The rows are grouped in 4 ways, from coarse to fine. Each group lies inside one group of the grouping before and may be the whole of it. The rows also spread widely along 14 directions, which tell nothing about the answers.
Some rows, each with its group in each grouping after it:
[ -4  12  25  26 -17  15   8 -19   2  26 -28  12 -23 -29 -10  35 -28   0
  23  11 -15 -12  32   7 -28 -25]
Q87 Q227 Q747 kopo
[ 25  19  14 -39   1 -18 -16 -19  27 -11  41  -4  -9 -14  10 -11  28  12
 -34 -11  11 -43 -34   7  27  27]
Q87 Q378 Q742 zetet
[  0 -10  19   2  -5 -34   9 -37 -16   5  28 -13  27  31  31 -44  18   5
  -4  -8 -12  22  -5 -26  25   7]
Q91 Q743 Q243 Mub
[-23  15  13 -14  -6 -29 -31 -14   8  41  70   3 -23 -12 -36  -3 -32  38
 -39  -2  -5   7  26 -33 -22  33]
Q87 Q461 Q504 diros
[ -4  -1  24 -14 -17 -11  -2 -20 -15   1  27   5  -7 -36  12  -2  54  -2
 -27  -1 -12 -42  -1  -9  28  20]
Q87 Q346 Q20 sesog
[ 19  40 -22 -14 -13   7 -38  -8  18 -44  -6  -1  -3   9   5  -3 -20   4
 -12  -5  14 -25  -7  34   6  22]
Q87 Q378 Q944 toli
[ -9 -16 -14 -12   5 -22   3 -23  -4  14  22 -44   6  14  10 -28 -15  44
 -12 -30 -19 -30   3 -36  50  13]
Q87 Q461 Q504 naru
[ -7  30   7 -26  11  -8  34 -25  13 -16  13  -1  -4 -24 -18  -4  -1  31
  -7   1 -13 -18  22 -35   4  19]
Q730 Q481 Q699 ripu
[ -8  22  19  15   4 -17 -31 -17   1  24  -5  -5  22 -22  -9 -20   0   6
   2 -20  14  -5  -2 -32   8   6]
Q87 Q227 Q491 mulu
[  2   4  16 -28  -8  10  39 -11 -18   7  24  17 -31   3  21  30 -17  25
 -16  22  -9 -42   9  12 -31   3]
Q87 Q346 Q72 zaruf
[ -3  -5  19 -33   6  -9 -22  -3  -6  11  28 -17  25   5  -5 -13  18  -2
 -11  14  42  -9 -28  -6  26  27]
Q87 Q346 Q225 Giti
[ -7 -19  47  -4   6  12  39  24 -13  26  31   1  14 -29  15  11   9  25
 -15  30 -12  -5  21 -36   8   3]
Q87 Q346 Q225 tuzo
[ 13   1  29 -15  10 -25  12 -16  13  43  36 -24 -29   7  12  34 -18  -6
  -1  21   5  -6 -28  42 -16   7]
Q730 Q327 Q399 vopi
[ 12  45  21 -27   1 -12 -22  -1  12 -24  31  20  23 -28  10 -30  30  13
 -50   3  23 -15 -16 -27   2  29]
Q91 Q376 Q767 zesod
[  1  20  42   1 -16  -1   0 -36  36  20   6  33   2  -5 -23  -9 -46  25
  19   0  -5  14  16 -12 -51 -37]
Q91 Q376 Q499 vila
[  4  38   7  -2 -19  -8  -9 -29   6  -2  -5  20  21 -27   9 -20  10  18
 -29 -23  -4 -32 -23 -19   4 -32]
Q87 Q461 Q381 naze
[ 14  -7  28  -3  -4   6   2 -19  26   8 -13 -25  14   4  18  -9 -26   8
   2   5  14 -13  -4 -14  23  -8]
Q87 Q227 Q747 gazub
[ 13   2  23  22  -2  -9 -24  -5  32  29   7 -18 -24   6   6   7 -54  21
   9 -12 -18  -8  22   9 -11  11]
Q87 Q378 Q944 fir
[-11  12   7 -10  -5  19 -30 -16 -17   4 -44   7  32 -24  -6  -6  13  10
  -9  -7  34 -50 -25 -11   9  -8]
Q730 Q327 Q853 menal
[ -8  15  -4  54 -15 -34 -22 -22 -15  11  16  -2   5  17   9 -18 -25   5
  13 -34 -51  33  25   0 -16   9]
Q730 Q481 Q699 siz
[-16 -10  -7   7 -25   6   7 -32 -13  11  -5  10   5 -23 -33  -2   0  16
  27 -15 -30  -2  22   7  18 -43]
Q91 Q376 Q499 bol
[ -8  18 -16 -22   7 -18  10 -27  -5  -8  20 -11 -14 -25 -28  -1  24  15
  12  -9 -10 -17  13   4  24  14]
Q91 Q376 Q767 saz
[  8  18 -27 -33  -2 -17  20 -10  -3   0  36 -18 -16 -27   1  16  19  19
 -18 -19 -15 -51 -26  26  42 -14]
Q87 Q346 Q225 tuzo
[  7   1  30  16   4 -32  18  -9 -30  44  21 -12 -23  -9  41  23  23 -16
 -20  17 -12 -12  -7   9   0   7]
Q87 Q378 Q742 zetet
[-11  -2  34   2 -27  32  40 -12   6  -4  16  41  10 -30 -33  24 -11  20
  12  31 -34  23  36   0 -20 -32]
Q730 Q481 Q699 siz
[ 21  -6  13   3   2   8  34 -14  21  -6  -3 -26 -62 -16   2  46 -17  12
  32   6 -48 -34  42  44   0  22]
Q87 Q461 Q381 naze
[ -7   3  27 -45 -18  19  20 -41  25   2  24  18 -29 -15 -20  11 -32  40
 -15  17   0 -42  24 -19  -7  -8]
Q87 Q227 Q491 mulu
[  4  35 -40 -15  -8 -10 -22   3 -12 -15  26  -6   6  17  19 -11 -32  24
 -39 -10   3 -17 -11   8  10   5]
Q87 Q378 Q944 toli
[ -5   6  18 -13  23 -19  -5 -24   9  11  -9 -33  18  40   9 -35 -34  23
  13   3  27  -1   8 -43   9  27]
Q87 Q378 Q944 toli
[ 15   6  32 -10  14 -28  31 -35  44  26  15 -43 -22 -32  -6  11   6   0
  10  -1 -11  -7  -1  -4  38  -8]
Q91 Q743 Q243 Mub
[ 14  12  18  14 -21   5 -22  -2  13   8  12  -3 -22 -45   3  31   9 -19
 -20  13  -6 -14   5  28  14   5]
Q87 Q227 Q747 kopo
[ 26  11  -6  20 -11 -12  -9   6  10  10  12 -25   7  -2  46  -2 -28   7
 -24 -20 -18 -17 -19  14  22 -16]
Q87 Q227 Q747 gazub
[-13  10   4  -7 -55   7 -27 -42  12 -12  14  11 -29 -45 -13   4  -3  10
 -48  -4 -21 -43  32 -12  29 -14]
Q87 Q346 Q20 sesog
[ -5  29   4   4   2 -26  13 -14 -29  18   6  -8   0   5  20   9   5 -16
 -10  21   9   8  -4   3  -3  -2]
Q87 Q378 Q944 toli
[ 31 -19  23   0  -3   6  23 -20  41   2  -9 -42 -16  14  30  13 -46  17
  13   2 -25 -27  -4  24  22 -12]
Q730 Q327 Q853 menal
[ 27  15  54  15   1   9  11   5  40   9 -17 -16  15 -39  35  -1 -17  -2
 -26  24   5   1   2 -23  13 -22]
Q91 Q376 Q767 saz
[  5   8   0  11 -32  -5   4 -59  22 -20 -18 -22 -24  18  16  -6 -44   8
  -1 -12 -35 -15  26   4  15  -7]
Q730 Q481 Q699 siz
[-14  25  -5 -10  -7 -32 -23 -42  10  33  12 -12   1 -20 -32  -9  -4  10
   1 -30   9 -24 -19  -9  19 -26]
Q87 Q346 Q225 Giti
[  8  17  12  18 -21 -28 -28 -15  13 -12  56   7  -4  -3   0 -16  -1   4
 -17 -14 -30  25  19  -2  -1  28]
Q87 Q346 Q72 zaruf
[ -1  17  -8   7 -16  20  -6  19 -12 -11  24  35  15 -28 -25  13   3  29
   4  -7 -29  -3  12  16 -15  -2]
Q87 Q461 Q504 diros
[ 16  -8  41  -8  -4  -4  -9 -16  28  24  16   5  10   4  17 -23 -23  44
  -2 -30  -4 -44 -20 -19  -6  -6]
Q87 Q346 Q72 zaruf

New rows, each followed by its group in each grouping:
[ 31  37  32 -24  21 -23  32  -8  74  -1  34 -24   6 -31  -9  -4  -9  22
   6  -8  -3  -8 -18 -14  21 -10]
Q87 Q346 Q225 tuzo
[ -1  24   8  13   8 -27  13 -25 -25  26  -2   4 -50  -7  18  24   3  10
   9 -12 -26 -45  22   9 -32  24]
Q87 Q378 Q742 zetet
[ 26   8   9 -11  11 -30  23  -7  29 -21  58 -28 -25 -22   3   5  33   3
  -7   1 -37   3  17  11  47  41]
Q87 Q378 Q742 zetet
[-12  15  12 -34   9  26  30   9 -12   9  24  44   3 -13 -31  24 -16  44
  17  15   3 -14  15   6 -51  -4]
Q91 Q743 Q243 Mub
[ 19   1   3   4 -10  -2  -7 -30   1  -7 -20  -1   1   2  25  -9  16  14
  18 -45 -25 -58 -33  32  13  -1]
Q730 Q481 Q699 siz
[ 15   8  18 -21  -9  17   3  -8   4 -11   8  15  21  18  33 -16 -22  31
 -19   4  10 -29 -15 -15 -11  -3]
Q87 Q227 Q747 kopo
[ -5 -35  16 -11 -18   2  -9 -15   4  29  18 -27   1 -48  10  -8  25  20
 -42 -15 -12 -46  -6 -22  75 -12]
Q91 Q743 Q243 Mub
[-33   1   3  -9 -23  13  -2   7 -62   0  30  42   6 -32 -12   9  43  16
 -26  13 -10 -21  26 -13  -6  15]
Q87 Q346 Q225 tuzo
[ -4 -16  35   9 -24   7  12 -24 -15  19   6  16  -6  21  17   0 -28  20
   1  16 -20   0  23  -6 -27  -9]
Q87 Q461 Q381 naze
[ -8   2  -5 -15   2 -15  33 -38 -10  24  -5 -17 -15  -5  12  -8 -12  42
  -5 -25 -24 -56   2 -24  17 -23]
Q87 Q461 Q381 naze
[ -4   4  25 -40 -22 -16   1 -58  14  -3  48  12   7  18  -9 -31  -4  17
 -18   5  12  -1 -11 -26  12  -5]
Q87 Q227 Q491 mulu
[  0   9   0 -23  12   3  33 -10  21 -13  15 -13  21 -27 -41  -4   9  32
  23  -2 -12   0   9 -20  34  -5]
Q87 Q461 Q504 diros
[  7  30  26  22   1 -43 -17 -39  28   2   5 -19   6 -27  -2 -29  21  -6
   3 -30 -11   0   5 -36  25  14]
Q87 Q346 Q72 zaruf
[-11 -16  41  16  -1 -28 -16 -22   0  37  27  -7  13   1   7 -25  -2  19
 -10 -12 -13   5   5 -41   1  16]
Q730 Q327 Q853 menal
[ 20 -27  60  -7   5  19  44 -13  12 -21  -4  -6  12  12  29  -9  15   6
  27  32 -11   7  28 -12  11  29]
Q91 Q743 Q243 Mub
[ 25 -15   0 -26   5   0 -11   6  41 -14  40 -44  -3   4  -1  -4 -21  24
  -9  -4 -10 -11  -6  22  46  29]
Q87 Q461 Q381 naze
[ 18  18  20  17 -10   6  29   5  28  12   1 -27 -15 -63   9  42 -10 -13
 -29  32 -23   3  14   9  31 -36]
Q87 Q461 Q381 naze
[ 24  -3  41  10   5   0  16  -2  49   7  15 -15  -4 -28  14  -5 -17  29
   7 -14 -28 -18  22 -27  16   8]
Q87 Q227 Q747 gazub
[-22 -31  24  -2 -24  14 -40  -9   4  41  -1 -20  29  -5  -3 -27 -44  32
 -32  -3  23 -20   2 -45  35 -21]
Q87 Q346 Q225 tuzo
[-16   1  -9  10 -15 -21  23 -34 -45  11  -2  -9  18   5  21 -16  15   6
 -13  -4 -22  -5   0 -21  26 -28]
Q87 Q461 Q381 naze
[ 16   1  52  20   1   6  27   0   0  26 -10   6   8   4  50   3 -24  14
  -2  11 -11  -6   6 -12 -30 -13]
Q91 Q743 Q243 Mub
[ 17 -29  42  -3 -27  18   0 -20  47   2  12 -28 -15  -9  13  12 -41  11
 -24  27 -15  -8  14   3  29  -7]
Q730 Q327 Q853 menal
[ 28  -9  20 -16  -2   8 -18   9  32  10  21 -30 -11  -5  12  19 -34  -4
 -15  26  17   0 -14  43  11   9]
Q91 Q376 Q499 vila
[ 11  -1  10  22  18 -21   4  10  15  10  22 -31  39 -40 -15  -4  41  -7
  24 -12 -21  30 -17   7  56   1]
Q730 Q327 Q399 vopi
[ 10  -8  15  12  19 -26 -22  -4  18  38  21 -21  19  19   6 -32 -31  41
  30 -52 -11 -16 -12 -19   0  16]
Q87 Q227 Q747 gazub
[ 11 -18   8 -34   7   7  11  -6  39   5  40  -7  10 -18 -36 -13  -3  60
  21 -34 -24 -36  -9   0  33  -5]
Q87 Q461 Q381 naze
[ 38 -11  55 -26   1  -6   2 -12  46  12  41 -17 -34 -32  27  14  26   4
 -24   2  -6 -46 -20  23  24  32]
Q91 Q743 Q243 Mub
[ -6 -53  17 -25  -1  10 -15 -21  10  28  14 -30  -8  33  15 -19 -48  59
  -4 -15  -5 -50   5 -17  17  26]
Q730 Q327 Q399 vopi
[  3  32  29 -23   4 -17 -16  -3  14  16  53  23   2  -8 -21   5  -8  13
 -15   9  22   4 -14   2 -38  20]
Q87 Q346 Q72 zaruf
[  0  15  10  12  -6 -57  -1 -31 -14  19  60  -6 -27 -10  17 -13  33   3
 -26 -23 -45   1   9 -10   7  30]
Q87 Q461 Q381 naze
[  9 -14  34 -13  -6  -2   0 -23  30  31  22 -12 -12  17   8  -2 -50  29
  -1   3   2 -17   0  -9  -9  -5]
Q87 Q227 Q747 kopo
[ -3   4   0  20   0  -3 -46   8 -14  16 -13 -15  25 -14  26 -28  -5  19
 -22 -32   6 -34   1 -35  22  25]
Q87 Q227 Q747 gazub
[-14  17  -7   9  -2   5  12 -20 -10   3 -34 -11   3 -25   5  -5 -17  27
 -11  -7 -10 -35  29 -42  26 -18]
Q87 Q378 Q742 zetet
[-13  17 -21  27 -35 -18   6 -44 -51 -12  -1  -2 -25   6  32   8   2 -21
 -17   5 -35  -1  32   8  12  -4]
Q87 Q227 Q491 mulu
[ 24  -5  33  -1  15 -11   1  20  16  41  21 -30  23 -16  37  -3 -15  10
 -27   9  14  -6 -37   0  19 -16]
Q91 Q376 Q767 saz
[  4  12  16 -22  24 -25  54 -26 -11   4  31   9 -21  27   5   4   5  29
  34   1 -22 -15  15  -1 -29  23]
Q87 Q378 Q742 zetet
[  3   0  -8  -7 -17   2   2 -34  -1 -25 -19 -21 -10  -4  31 -19  -8  28
 -22 -23 -18 -63  17 -26  41   7]
Q87 Q346 Q72 zaruf
[ 13 -12  12 -25  -3 -15 -10 -32  11 -12  18 -27  26  27  30 -43   5  16
 -13 -15   9 -15 -23 -15  44  17]
Q91 Q743 Q243 Mub
[-17 -32  30  19   0  -4  -9 -14 -23  60   4   7 -21   3  -4  12 -16  32
  31 -27 -29 -36  13   8 -31  16]
Q730 Q481 Q699 siz
[ 31  30  26  21 -13   1  13 -12  39 -19 -22 -28   2 -52  32  15  10 -24
 -27   9 -19  -9  -6   6  42 -15]
Q730 Q481 Q699 siz
[-28  23 -14 -21 -21  -9 -16 -29   0   2  36  13   7 -39 -64   3  10   6
 -23  15   8  17  18 -14  28 -17]
Q87 Q378 Q742 zetet
[ 10  27  13  17   7  16  30  33  -3  -9  31  51  15 -37  -7  12  11  41
  23 -16 -47  -5  25  -3 -40   0]
Q87 Q227 Q747 kopo
[  3  20  22  39  -3   4 -14   8  34   8 -18 -11  46 -20   1 -27 -56  29
   6 -20 -15  15  24 -50   4 -30]
Q87 Q346 Q20 sesog
[ 20  -2  11 -15  11  13  -7  18  20  16   0 -25  13 -14   9  12 -22  16
 -14   9  20 -28 -25  11  27  -7]
Q87 Q378 Q742 zetet
[ 12  28  12  23 -26 -23 -11 -45  17  -2  -9 -19 -15  -5  28   7 -13 -26
 -25   7  -9   4  -4  14  10 -14]
Q730 Q327 Q399 vopi
[  1  34 -35  28 -14  -1 -29   0 -14 -11 -24  -3  27 -11  28 -28 -35  28
 -27 -36 -18 -22   7 -18  13 -25]
Q91 Q376 Q767 saz
[ 22   1  15  -7  14  13  52   5  12  -4 -11 -29  21  28  29   8 -45  18
  20  26  -6  10  -2  11   1 -19]
Q87 Q461 Q381 naze
[  3   6  19 -32  -8  22  21 -15  33 -14  13   4  25  10 -21   5 -47  28
   0  34  13  15   3  -6  -6 -22]
Q730 Q327 Q853 menal
[  7  -2  24  31   3 -39 -30 -25   1  38   0 -35  -4  15  25 -14 -17  -3
   9 -27  -4  -9  -7  -6   6  18]
Q87 Q346 Q72 zaruf
[  4  40   1   1 -11 -37 -15 -20  -8  -2  44   4   4  16  26 -22  -9  11
 -41 -11  -9   8  -5 -21 -14  20]
Q87 Q461 Q504 naru
[-12  -5  13  -1 -14  28   2   9   1   4  10  16   2 -10   1  -1 -47  54
  -9  -7 -26 -34  42 -28 -16   0]
Q87 Q346 Q20 sesog
[  9  25  29   1 -19   5 -13 -30  31  16 -18   7 -10 -40   4   2 -23   9
 -26  -4   4 -30   1 -12  -4 -34]
Q91 Q376 Q499 bol
[  7  30 -18 -12 -19   8  -3 -14  -6 -32   9  30  10 -31 -17   0  26   6
   2 -14 -16 -13  -6  29   8 -20]
Q91 Q376 Q499 bol
[  8  17   6  24  11 -35 -13 -33   3  16 -27 -29  31   4  18 -31  10  -1
  23 -46  -5 -15 -35  -8  26  -7]
Q730 Q481 Q699 siz
[ -5  24  -2  28 -18   9 -25  21 -36  19  -7  11   5   4  36  19 -51   7
 -44  13  -1  -5   7  10 -44   6]
Q730 Q481 Q699 ripu
[ -5 -46  -5 -13 -18 -15 -10 -17  -7  46  51 -40 -32  19  15  16 -43  27
 -33  -3 -25 -27  -4  23  28  -1]
Q730 Q327 Q853 menal
[ -7   2  -4   3  -6   0 -11  17 -28   0  21  -8  17 -13  40 -18  -7  34
 -59 -10 -10 -33  10 -43  24  19]
Q87 Q346 Q72 zaruf
[  4  -4  12 -33  32  -8  22   5  19  16  29 -48  -9   3   3  10 -32  30
 -13  15   6 -17   1  -8  18  37]
Q730 Q481 Q699 siz
[  9 -10  38 -17  -7   5 -27 -12  36  29  21 -17 -34 -18   8  20 -37  23
 -39   8   7 -48  -1   3  -5  22]
Q730 Q327 Q853 menal
[  4 -17  19 -13   2   9 -24  -9  27  -8  15 -16  -8   1 -14 -16 -25  32
   9  -2  -4 -11  32  -9  13  42]
Q91 Q376 Q767 saz
[  5  29  -4 -19  10 -31   1  11 -13  12  59   4  12 -30  15  -4  30  19
 -44 -20  -3 -28 -34 -11  16   9]
Q87 Q346 Q72 zaruf
[  7  -2  -6 -21 -16   8   9   7  -1  18  39 -13 -24 -21   8  34 -23  18
 -44  16 -14 -29  -6  31  16 -14]
Q87 Q461 Q381 naze
[  1   4  37  19 -23   8   2  -4  18  14  30  31   4 -46 -24  17   7  10
   0   0 -37  12  15   8 -12 -15]
Q730 Q481 Q699 siz
[  7  20  -8 -33  11 -21   0  -6  34   5  68 -10 -21   5 -27   2 -49  36
  -1  -3 -10  14  13  14 -16  16]
Q91 Q376 Q499 vila
[ 10   2  55 -17   3 -28 -17 -22  30  42  49  -9 -14  -5 -12  14   0 -11
 -10  16  16  10 -30  21 -14  26]
Q730 Q481 Q699 siz
[ -6  -2 -13  -4 -16  15 -21  -8 -23  -8  -6   0  -7  -6   7   2  -7  21
 -21  -3  -3 -41  15   3  17  16]
Q87 Q378 Q742 zetet
[-21 -27  18  11 -16   7  13 -35 -21  35 -24 -12   2  12  13  -4 -34  26
   6  -5 -17 -23  15 -22   7 -22]
Q730 Q481 Q699 siz
[ -9   5  14 -29 -13 -27  16 -54  10  20  33   3 -10 -19 -27  -5  24  14
  11 -18 -12 -33 -14  -1  20 -24]
Q87 Q346 Q20 sesog
[ -4  15 -12  -7 -24 -36 -45 -44  -5  25  26 -15 -42 -11  16  -6 -10   6
 -48 -25  -5 -45  -8  10  14   5]
Q91 Q376 Q767 saz
[  4  -7  20 -20 -16 -21   3 -31   8  47  49  -4 -32  11 -11  31 -29   4
   1  10   1  -9 -22  44 -18 -22]
Q87 Q346 Q72 zaruf
[  4  25 -18  -4  -7 -13  28 -11 -13 -10  24  -9 -20  23  24  18 -38  11
  -1   7 -27  -8  17  22 -20  -1]
Q87 Q346 Q20 sesog
[  1  17  11 -36 -13   6  15 -52  19  -7 -20 -11 -21 -18 -20  15   0   2
  -3  18  18 -38  -6   9  20 -17]
Q87 Q461 Q381 naze
[  8   9 -14  11  -9  28  26  16   5  -2 -15  -6   7 -37  19  18 -30  37
  -9 -12 -30 -43  17  -8  21 -36]
Q87 Q227 Q747 gazub
[  0  35 -28   8 -16 -39 -41  -3  17   3  74   1   3 -12 -32 -16 -17  22
 -13 -42 -29  20   0  12   9   3]
Q87 Q346 Q225 tuzo
[  1  -7  27 -34  -2 -12  -3 -41  45   6  33 -30 -19   1 -14 -13 -30  29
 -19   1  -1 -19   8 -22  25  25]
Q730 Q481 Q699 siz
[  6  37  -2  20   1 -39 -22 -12  28  18  37  -9  21   1 -21 -17 -34   7
   0 -15  -8  47  -5  -5   1 -17]
Q87 Q378 Q742 zetet
[ -1 -17  -4 -39 -30  20  -9 -27   2  -6   4 -19  21  10  12 -19 -23  29
 -46  10  20 -37 -22 -16  48 -21]
Q87 Q461 Q504 diros
[ 10 -14  63  26 -18  16  -2  -7  38   5   1   8  23  -4  11 -25 -35  31
  -1   5 -26  19  35 -41  -9  -4]
Q87 Q461 Q381 naze
[  4  25  22  -3  -4 -20   4 -45  32 -20   7   0  12 -32 -28 -20  38  -4
  16 -17 -15   4   0 -14  28   8]
Q730 Q481 Q699 siz
[ 10  17  38  -1  -8 -25 -16 -18  19   0  29 -11  28 -18  11 -30  30 -10
 -38   8  11  19 -16 -31  30  12]
Q87 Q461 Q381 naze
[ -4 -38  38 -24 -16  14  10 -30  14  54  -7 -19  -1 -15  -1  12 -20  23
   4   1  10 -58 -24   0  27 -47]
Q87 Q346 Q20 sesog
[ 12   0   8 -41 -10  17  24   0  17   4  21 -19 -13  -4  12  32 -34  12
 -26  34  15 -30 -12  22  14 -19]
Q87 Q346 Q225 Giti
[-11  -5 -19 -28 -19  20   1   6  16   9  50  -3 -26 -28 -49  35 -45  41
 -18  11 -23 -11  27  26  10 -12]
Q87 Q461 Q381 naze
[  2  34 -10  30 -23   4 -37  -6   0 -27  -5  27  10 -15  -8 -15 -19  16
   1 -20 -24  10  33   4 -22   5]
Q91 Q376 Q767 saz
[  0  -8  43  40 -13 -29 -15 -26  -4  52  15 -18 -28  -1  12  11 -10 -12
   4   2 -25  13  19   2 -15  16]
Q87 Q461 Q504 diros
[-25  -6  19 -24 -26 -17 -10 -40 -13  13  50   9 -30  -2 -13  -6   4  16
 -28   7  -8 -18  31 -24   4  26]
Q87 Q346 Q225 Giti
[  4   1  15   0 -12   0  -1   7  23  16  46 -17 -11 -35  -1  11 -22  24
 -47  12 -21   0  18 -19  22   6]
Q87 Q461 Q504 diros
[-14 -21  -1 -12  -5 -39  -7 -46  -3  42  28 -50   6  30  13 -22 -29  13
 -20  -6   2   3 -20 -16  41  -9]
Q730 Q327 Q399 vopi
[ -9   4   3  -2  10   5  11  18 -12  28  13  -2 -13 -54  -1  18  -1  37
 -19  -5 -21 -41  22 -16   9  -1]
Q91 Q376 Q767 saz
[ 13  -1  12   8   3 -23  -8  -4  -3  30  15 -37  -6 -30  29   9  22 -11
 -23  -7  -2 -27 -22   2  43   8]
Q87 Q227 Q747 kopo
[-22  21 -24   9 -37  -7 -39 -18 -45  10   9  12 -12   2  29  -9 -27  20
 -71  -8  -9 -30  16 -16 -11   2]
Q87 Q461 Q381 naze
[ -1   2  21 -11  -6   7  -7 -23  15  12 -23 -25  -4  -8  19  -4 -41  23
 -26   3  20 -45   9 -36  16  -1]
Q87 Q346 Q72 zaruf
[ 12  15  -4  -4   8   2  35  15  -7 -28  28  -7  29  20  21 -11 -17  27
  -4  15 -22  25  14 -15   4  15]
Q87 Q461 Q504 diros
[-31  24 -14 -24   4 -20  19 -22 -23  36  31   0  -6 -40 -33  14   3  21
 -22   2   1 -11   8 -22  11 -21]
Q91 Q743 Q243 Mub
[ 11  -8  16 -29 -10 -22   2 -44  33   5  46 -13  -7   4   6 -28  -3  34
 -15 -27 -16 -25 -13 -12  33  -2]
Q91 Q743 Q243 Mub
[-12  27   9 -19 -36 -11 -31 -19 -19  -1  42  16   4   1  10  -5  -2  -9
 -66  27  25   5  -9  -7  -3   3]
Q87 Q346 Q225 tuzo
[ 31 -17  39  19  15  18  24  29  36  27  -4 -27   6 -32  33  15 -29  29
   7  -7 -28 -23   4   2  18 -15]
Q91 Q743 Q243 Mub
[-35 -12   5  -9 -29   8 -25 -36  -8  -2  13   7  19 -22 -53 -25  11  23
  -8   1  -2   6  35 -45  33   7]
Q87 Q461 Q504 diros
[ -1  51  -5  -9  -3 -15  27 -29  29  -7  21   5 -22 -46 -16  19 -13  24
 -16  -7 -30 -15  18  -9  -5 -19]
Q730 Q327 Q399 vopi
[ 17  14  20 -15 -12 -19 -16 -56  48 -12  -6 -21   3  -9 -24 -19  18 -10
  32 -23   8 -17 -19   9  42  -7]
Q87 Q346 Q225 Giti
[ 27 -35  54   2   2  -5   5 -18  45  11  26  -8  22  19   5 -33  -6  33
  32 -18 -23   3  -4 -13  21   2]
Q87 Q378 Q742 zetet
[-39  34 -19 -28  -8 -30  10 -31 -41  34  33  10   3 -13 -23   4   1  11
 -30   5  17 -11  -7 -24  -2 -30]
Q87 Q346 Q225 Giti
[  4  -4  46 -32   4   3   6   4  35  38  47  23  22 -41 -19 -12   6  55
  -8 -25   0 -46 -26 -31   3 -23]
Q87 Q346 Q225 Giti
